There are 9 hidden switches. A switch that is on adds its own fixed numbers to the row, and there is some noise. The rows also spread widely along 15 directions, which tell nothing about the answers.
In the rows, zero is written as 128.
Known rows, each followed by its switches (1 for on, 0 for off):
[110 137 123 141 166 148 159 125 149 180 127 139  92 142 161 142 159 149
 161  78  97 120  95 115 120 138 128  91 144 110 108 148 103] -> 1 0 1 1 0 0 0 0 0
[119 141 117 104 140 125 143 161 193 136 120 131 147 114 106 133  89 131
 131 101 104 130 128 122 147 116  90 167 206 168 133  82 172] -> 0 0 1 1 1 1 0 0 0
[127 147  81 153  75 161 127 132  70 126 103 132 132 146 128 155 138 126
 146 150 142  98 143 123 112 151 121 136 101 163 128  74 159] -> 1 0 1 0 1 1 0 0 0
[142 172 107  99 139  72 179 113 192 153 118 113 134  66 145 152 133 156
 175 144 149 139 154  98 168 135 105 117 182 165 143 110 164] -> 1 0 1 0 1 1 0 1 0
[128 113 123  76 166 141 157 171 160 183 107 118 151  98 107 129 128 152
 206  56  81 120  88 155 110 131 151 113 189 115 148 122 151] -> 0 0 0 1 1 1 0 1 1
[157 142 139 112 139 126 136 149 167 144 105  96  68 124 141 123 166 170
 175 110 151 136 182  87 152 133 109 104 149 151 145 107 186] -> 0 1 0 0 1 0 0 0 1
[168 122 103 123 172  99 145 158 171 170 123  77 172  94 126 138 104 167
 168 121 106 122 118 148 139 146 121 123 166 140 108  83  96] -> 1 0 1 0 0 1 0 0 0
[ 91 148 132  83 157  88 174 121 167 142 117 151 154  75 123 142 108 129
 179  56  82 127 101  98 139 142 142 142 164 150 185 151 143] -> 0 1 1 1 0 0 0 1 0
[ 99 152 100 149 117 124 112 125  90 127 105 158 131 130 165 158 179 124
 177 143 135 135  83 127 131 165 132 117  65 141 165 171 133] -> 0 0 0 1 0 1 0 0 0
[149 118  88 132  99 120 207 143 114 127  94 137 126  78 163 147 131 156
 156 134 147 101 156  91 145  95 115 124 158 187 177  54 203] -> 0 0 0 0 1 1 1 0 0
[ 99 126 127 130 119 179 104 106  93 109 106 194 127 137  89 159 110 150
 143  55 105 126  95 161  85  98 137 124 103 158 174  85 111] -> 1 0 1 1 0 0 1 0 0
[ 99 143 115 131 130 137 139 142 171 125 117 133 129 117 113 165 123 118
 151  62 109  86  98 139 133 157 122 160 154 163 160 115 189] -> 1 1 1 0 0 0 0 0 0
[ 98 154 134  76 134 112 150  86 113 126 102 136 106  95 147 119 159 116
 179 100 138 136 110  67 144 145 137 144 110 152 187 176 168] -> 1 0 0 0 0 1 1 0 0
[127 115 127  92 167 139  93 132 120 125 143 118 143 180 116  88 115 112
 122 149 118 158 146  63 108 107 119  87 147  85  96 124  79] -> 1 0 1 0 0 0 1 0 0
[120 148 105 132  97 145 131  98  53 139 109 142 150 135 114 114  82 115
 155 109 125 198 127 114  97 135 143 144  51 188 116  95  95] -> 0 1 0 0 0 1 0 0 0
[ 93 129 131  98 161 106  95 164 131 180 112 150 159 155 144 118 127 134
 174  81  90 138  72 121 104 116 124 119 160 102 123 159  97] -> 1 0 0 1 0 0 1 0 0
[123 123 139 111 142 170 116 170 168  77 157 138 117 128  74 116 116 118
 154 104 142 178 155 159 120 151 124  88 126  98 169 101 185] -> 0 0 0 0 0 0 0 0 1
[103 181 119 105  98 113  87 143 176 134 109 130 155 125  95 117 121 118
 180 124 158 202 133 144 151 159  94 145 126 190 133 114 193] -> 0 1 1 1 1 1 0 1 1
[101 149 116 119 139 114 117 112 133 167  92 154 165 135 134 144 102 155
 158  76 100 161  60 140 127 104 114 157 124 183 124 125  83] -> 1 1 1 0 1 1 0 0 0
[ 96 120  99 160 158 178 126  88 113 136 113 149 124 159 154 164 163 136
 121 111 109 110  51 137 114 118 136 115  93 141 123 147  87] -> 1 0 1 0 0 1 1 0 0
[139 136 105  99 110 123 107 191 135 168 113 125 144 154 119  95 145 127
 200 125 132 140 129 127 105 142 100  96 177 116 104 104 172] -> 1 0 1 1 0 1 0 0 0
[111 156 101 145 122 148 162 173 148 186 140 114 139 121 136 141 132 135
 159 121 108 151 105 176 134 189  99 123 136 115 105 125 156] -> 1 0 1 0 0 1 0 0 0
[156 152 126  63 108 138 134 115  60 151 102 105 110 110  98 101 103 139
 166 121 112 144 200  62 107 143 141 145 119 159 141  84 129] -> 0 0 0 1 1 1 0 0 0
[106 181  98 162 104 130 122 125  97 181 112 144 130 157 143 159 112 145
 131 144 102 134 150  97 118 128 101 142 125 176  79  93  92] -> 0 0 1 1 1 1 0 1 0
[ 89 191 149  78 128 128 110 143 151 132 137 163  87 134  99 138 129 122
 181  88 110 130 180  88 123 151 125 124 171 108 171 149 174] -> 0 0 0 0 1 0 0 0 1
[141 134  97  59 111  95 130 122 151 135  89 147 163  85 111 122 164 151
 190 150 162 174 119 126 139 115 115  88 167 131 183 136 188] -> 1 1 1 0 1 0 0 1 1
[121 155  84 106 118 154 135  87 144 160  93 125 135  94 125 162 155 169
 111 141 119 140  99 141 153 136  93 153 144 178 135 133 145] -> 1 1 1 1 1 1 0 0 1
[119 158 120 148 129 160 154 142 162 131 138 169 102 118 113 152 123 150
 161 103 118 153 142 157 122 135 107  90 142 149 135  89 146] -> 0 0 1 1 0 1 0 0 0
[110 144 100 138 100  77 109 114  93 157  74 155 184 107 164 132 123 166
 159 143 140 175  75 117 144  97  84 156  97 198 142 113 108] -> 1 0 1 1 0 1 1 1 0

New rows. What belongs after each?
[ 93 169  94 127  86 138 114 130 141 130 122 170 168 128 117 130 113 116
 134 149 155 196 110 160 137 130  87 126 127 164 126 105 166] -> 1 0 1 1 1 1 1 0 0
[ 82 171 139 136 107 185  88 131  84 142 119 167  83 173 101 156 136 131
 152  75  95 122 140 134  97 166 134 135  88 133 142 124 123] -> 0 0 1 1 1 0 0 0 0
[144 122 119 153 108 130 102 167 137 153  88 127 116 130 136 122 159 180
 167 121 145 181 109 177 142 139  81 122  97 171 142  99 166] -> 0 1 1 1 0 0 0 0 0
[125 135  68 104 104 152 158 141 131 120 137 160 184  91  91 151 109 107
 135 161 120 156 117 173 108 147 123 105 164 122 155 103 170] -> 0 0 0 1 0 1 0 0 0
[156 133 139 119 143  95  84 159 172 142  97 122 127 124  89 124  95 160
 194  70 126 141 143 142 124 124 114 141 157 179 136  61 138] -> 0 0 1 1 0 0 0 0 0
[ 99 145 106 140 109 176 100 111  92 118 101 167 145 151  94 172 101 137
 119  78  83  95  92 143  95 114 119 174 115 183 144  90 110] -> 1 1 1 0 0 1 0 0 0
[100 168 142 107 137  98 107 148 152 142 129 201 117 161 107 127 118 114
 240  60 114 133 153  95  76 108 147  56 178 122 135 107 129] -> 0 0 1 1 0 0 0 1 0
[118 134 110  99 108 113 142 131  90 168  93 119 127 129 161  96 173 120
 198 152 158 178 120  87 132 141 130 106 107 138 137 150 176] -> 0 0 0 0 1 1 1 1 0
[119 125 112  89 101 157 195  97  47 165 107 140  99  93 145 113 128 149
 103 129 111 160 144  69 117 108 106 141 123 130 152 123 139] -> 1 0 0 0 0 0 1 0 0
[114 184 112 118  84 114 104 135 128 138 106 154 155 108 105 150 104 150
 141 144 137 180 155 135 139 129  84 162 122 201 150  97 160] -> 0 1 0 1 1 1 0 1 0
[111 145  97 128  93 126 107 150  50 150  93 147 142 167 163 129 162 151
 128 171 108 114 119  76 118 116  78 139 119 135 133 139 118] -> 1 1 1 0 0 1 0 0 0
[135 126 105 110 145 132 127 144 129 184  90 125 107 126 146 152 169 179
 146 107  83  85 112 101 120 117 112 129 186 136 138 140 132] -> 0 1 0 1 0 0 0 0 1
[127 138 135 117 178 101 178 153 177 125 161 131 147  94 143 140  90 141
 144 105 120 154 145 105 150 122 122 100 158 109 144 107 110] -> 1 0 0 0 1 0 0 0 0
[139 153 120 137 118 100  79 137  84 100  88 158 133 117 137 157 138 174
 172 140 127 116 144 107 132 117 109 144  87 178 192 105 109] -> 0 0 0 1 0 1 0 0 0
[109 134 140 155 133 166 135 220 144 132 155 127 147 123 113 119 109 161
 142 123  98 176 137 172 137 152  73 112 110 105 137  86 146] -> 0 0 1 1 0 1 0 1 1
[129 137 128 154 157 153 144 166 172  69 157 133 153 107 111 149  98 149
 120 132 115 146 156 148 150 147  99 100 108 145 165  79 130] -> 0 1 1 1 0 1 0 0 0
[ 92 166 111 124 106 174 153 128  89 117 162 156 145 161 105 117  94  82
 146 122 117 151 165  90  88 148 140  86 107 118 101  90 126] -> 1 0 1 1 1 1 0 1 0
[ 85 121 104 125 129 178 150 120  98 151 110 125 109 149 153 150 160 113
 101 104  89  65  98  77 124 148 128 156 138 122 136 144 153] -> 1 0 1 1 1 0 1 0 0
[121 140  68 143  99 179 164 119 132 128 136 168 147 115 108 173 125 110
 139 126 143 134 118 183  99 154 148  84 138 133 131  87 168] -> 1 0 0 1 1 0 0 0 0
[100 177 117  74 104  95 108 129  63 142 121 124 140 123 130 109 146 105
 169 169 114 144 175  34 123 183 128 135 103 100 161 181 136] -> 0 0 0 1 0 0 0 1 1
[ 69 199 107 116  80 169 147 151 125 160 145 187 120 147 109 145 129 115
 152 132 100 144 167 112 103 145  98 103 177 111 121 124 171] -> 0 0 1 1 1 1 0 1 1
[132 146  85  87  68 161 101 101  56 169  70 146 100 156 128 115 181 138
 149 160 143 135 128  93 102 114 103 132 137 155 117 126 161] -> 1 0 1 1 1 1 0 0 0
[ 93 147  84 128 101 132  81 121 130 112  94 191 191 133 102 153 131 122
 164 128 134 167  65 176 118 127 113 136 111 177 161 132 141] -> 0 1 1 1 0 1 0 0 1
[102 129 105  80 119 169  87 105 112 145 102 157 131 142  80 131 144 103
 130 121  97 150  85 144  99 155 129 149 148 115 143 162 141] -> 0 0 1 1 0 0 0 0 0
[102 149 133 149 156 124  93 117 144 141 103 100  97 155 152 140 163 130
 143 118 122 129  91  98 156 156 103 172  94 172 117 162 128] -> 0 0 1 0 0 1 0 1 0
[115 146 120 113 154 148 163 151 152 120 148 128 149 121 115 147  94 125
 144  89  90  88 147 101 122 142 134 121 163 122 138  89 117] -> 1 0 1 1 1 1 0 0 0
[115 171 132 102 127 176 109 176 154 125 159 136 128 126  82 145 109 139
 118 133 108 145 173 161 126 161  87 128 158 104 141 106 155] -> 1 0 0 1 1 1 0 0 0
[ 94 178  92 154 102 122 162 110 137 138 121 148 124 105 145 171 134 121
 148 140 128 112 138 111 146 166 115 142 130 175 147 117 169] -> 0 0 1 0 0 1 1 0 0
[121  82 125  77 181 155 169  90 104  90 121 126 160 100 110 105  86 136
  97  92  81 139  93  58 123  61 126 147 140 133 158 104  79] -> 1 0 1 0 0 1 0 1 1
[ 92 181 143 107 112 119  99 123 142 118 120 145  91 150 133 111 137 112
 162 107 162 149 177  52 142 129 105 127 130 156 145 127 184] -> 1 0 0 1 1 0 1 0 1
[113 158  85 126  92 134 114 150 140 169 102 181 162 129  97 162 110 142
 162 120 112 162 106 189  93 105  99 128 185 172 123  95 168] -> 0 1 0 0 0 1 0 1 0
[ 84 180  91  92  91 122 104 101 120 133 106 158 176 118 119 152 124 108
 115 166 137 165 111 123 143 144  96 175 133 172 152 153 161] -> 1 1 0 0 1 1 1 0 0
[156 162 113  98  91 143 103 114 109 141  85 119 104 110  93 129 144 176
 175 116 139 129 172 114 120 137 106 124 124 185 149  82 159] -> 1 1 1 1 0 1 0 0 1
[ 87 142 105 125 138 205 135 100 141 131 139 147 110 144 110 145 146 108
  71 147  97 157  94 136 122 141  97 133 139 119 112 160 137] -> 0 0 1 1 0 1 0 1 0
[110 124 121  99 138 104 138 125  70 102 124 141 154 117 159 116 131 126
 119 174 112 144 152  32 132 112 114 116 106 111 174 148 103] -> 0 0 0 1 0 0 1 1 0
[133 153  77  77 140 146 154  80 180 168 119 126 142 107  97 152 134 114
 136 142 126 137 104 142 123 141 132 116 210 137 103 131 148] -> 1 0 1 0 1 1 0 0 0
[103 118 109  84 137 121 176 178 110 169 122 117 192 116 150  73  94 132
 125 116  74 166  95  73 137 110  82 154 167 118 120 130 123] -> 1 1 1 1 0 1 0 0 1
[140  89 105 140 136 104 146 175 144 126  87 141 161 116 155 136 130 165
 178  91 137 131  98 125 130  73 122 109 152 168 159  75 166] -> 0 1 0 0 1 0 0 1 1
[121 160 111  89 136 108 197 136 102 183 131 107 164  71 149 133  94 145
 139 126  85 138 143  86 144 158 116 153 141 128 139 127 108] -> 1 0 0 1 1 1 0 0 0
[117 167 107 144 110 101 113 173  84 165 117 117 161 151 172 122 112 147
 151 150 115 132 155  69 133 134  94 143 112 147  95 103  96] -> 1 0 0 1 1 1 0 0 1
[ 88 151 115 117 112 171 111 173 113 119 145 154 128 142 103 150 149  99
 141 136 105 134 129 157 110 196 119 121 121  80 168 156 176] -> 0 0 0 1 0 0 0 0 0
[117 125 123 149 133 100 111 208 156 154 106 125 132 170 147 119 125 146
 178  81 103  99 125  99 130 112  91 137 179 146 119  95 161] -> 0 1 1 0 0 0 0 0 1
[100 138 103 134 133 107 149 130 141 115 120  96 132 106 160 146 151  82
 136 129 128 100 105  82 165 200 126 179 110 151 162 166 188] -> 0 0 0 1 0 0 0 0 0
[127 143  89 133 106 135 134 109  85  84 115 141 129 132 141 150 169 109
 175 159 159  94 141  86 115 156 146  89  86 135 167 122 153] -> 1 0 1 0 0 1 0 0 0
[ 90 145  97 123 112 118 168 146 137 125 145 146 155 129 160 123 134  91
 117 174 148 188 128  89 151 138  98 116 136 122 132 153 184] -> 0 1 0 0 1 0 0 1 0
[117 142  73  52 113 148 146  92 111 176 101 139 150 101 107 129 148 101
 143 140 111 142  88 125 107 152 131 140 181 123 133 167 160] -> 1 0 0 1 0 1 0 0 0
[122 118 125  79 152 131  98 144 131 128 124 141 158 144  77  99  90 108
 156  92  96 154 122 112  98 127 134 129 164 117 134 106 115] -> 0 0 1 1 0 0 0 0 0
[144 171 127 149 120 103 169 152 125 185 129 102 106 115 170 105 130 171
 200 130 143 163 187  88 143 157 100  77  98 152  96  84 125] -> 1 0 1 1 0 1 1 0 0
[125 151  93 102  94 147 102 162 126 108 128 163 190 122  73 143 104 129
 179 131 144 151 146 166  90 120 124  89 147 135 151  67 164] -> 1 0 0 1 1 1 0 1 1
[140 133  95  92 156  91 137 117 189 112 126 130 190  87 116 142 117 127
 148 154 143 168 119 130 156 149 131 104 153 145 161 127 132] -> 0 1 1 1 1 0 0 0 0
[ 81 174 169  83 157 110 203 121 133 109 142 169 133  55 124 155  83 155
 163  54  77 127 140  77 151 126 123 153 130 132 226 128 121] -> 1 0 1 0 1 1 0 1 0
[ 91 124 137  87 158 148 134 157 165 111 116 147 135 138 106 146 131 115
 164  58  80  77  96 107 120 120 137 147 183 131 182 135 172] -> 0 1 1 0 1 1 0 1 0
[115 134 116  91 164 146 146  48 124 129 105 105 149 101 103 149 106 117
 132  90  97 139  86 103 132 146 168 170  95 188 144 141  84] -> 0 1 1 0 1 1 0 1 0
[124 135 155  74 149 137 165 114 108 135 121 120 112  91 123  83 119 145
 167  93 124 210 144  76 140 118 130 121  92 143 158 128 129] -> 0 0 0 1 1 1 0 1 1
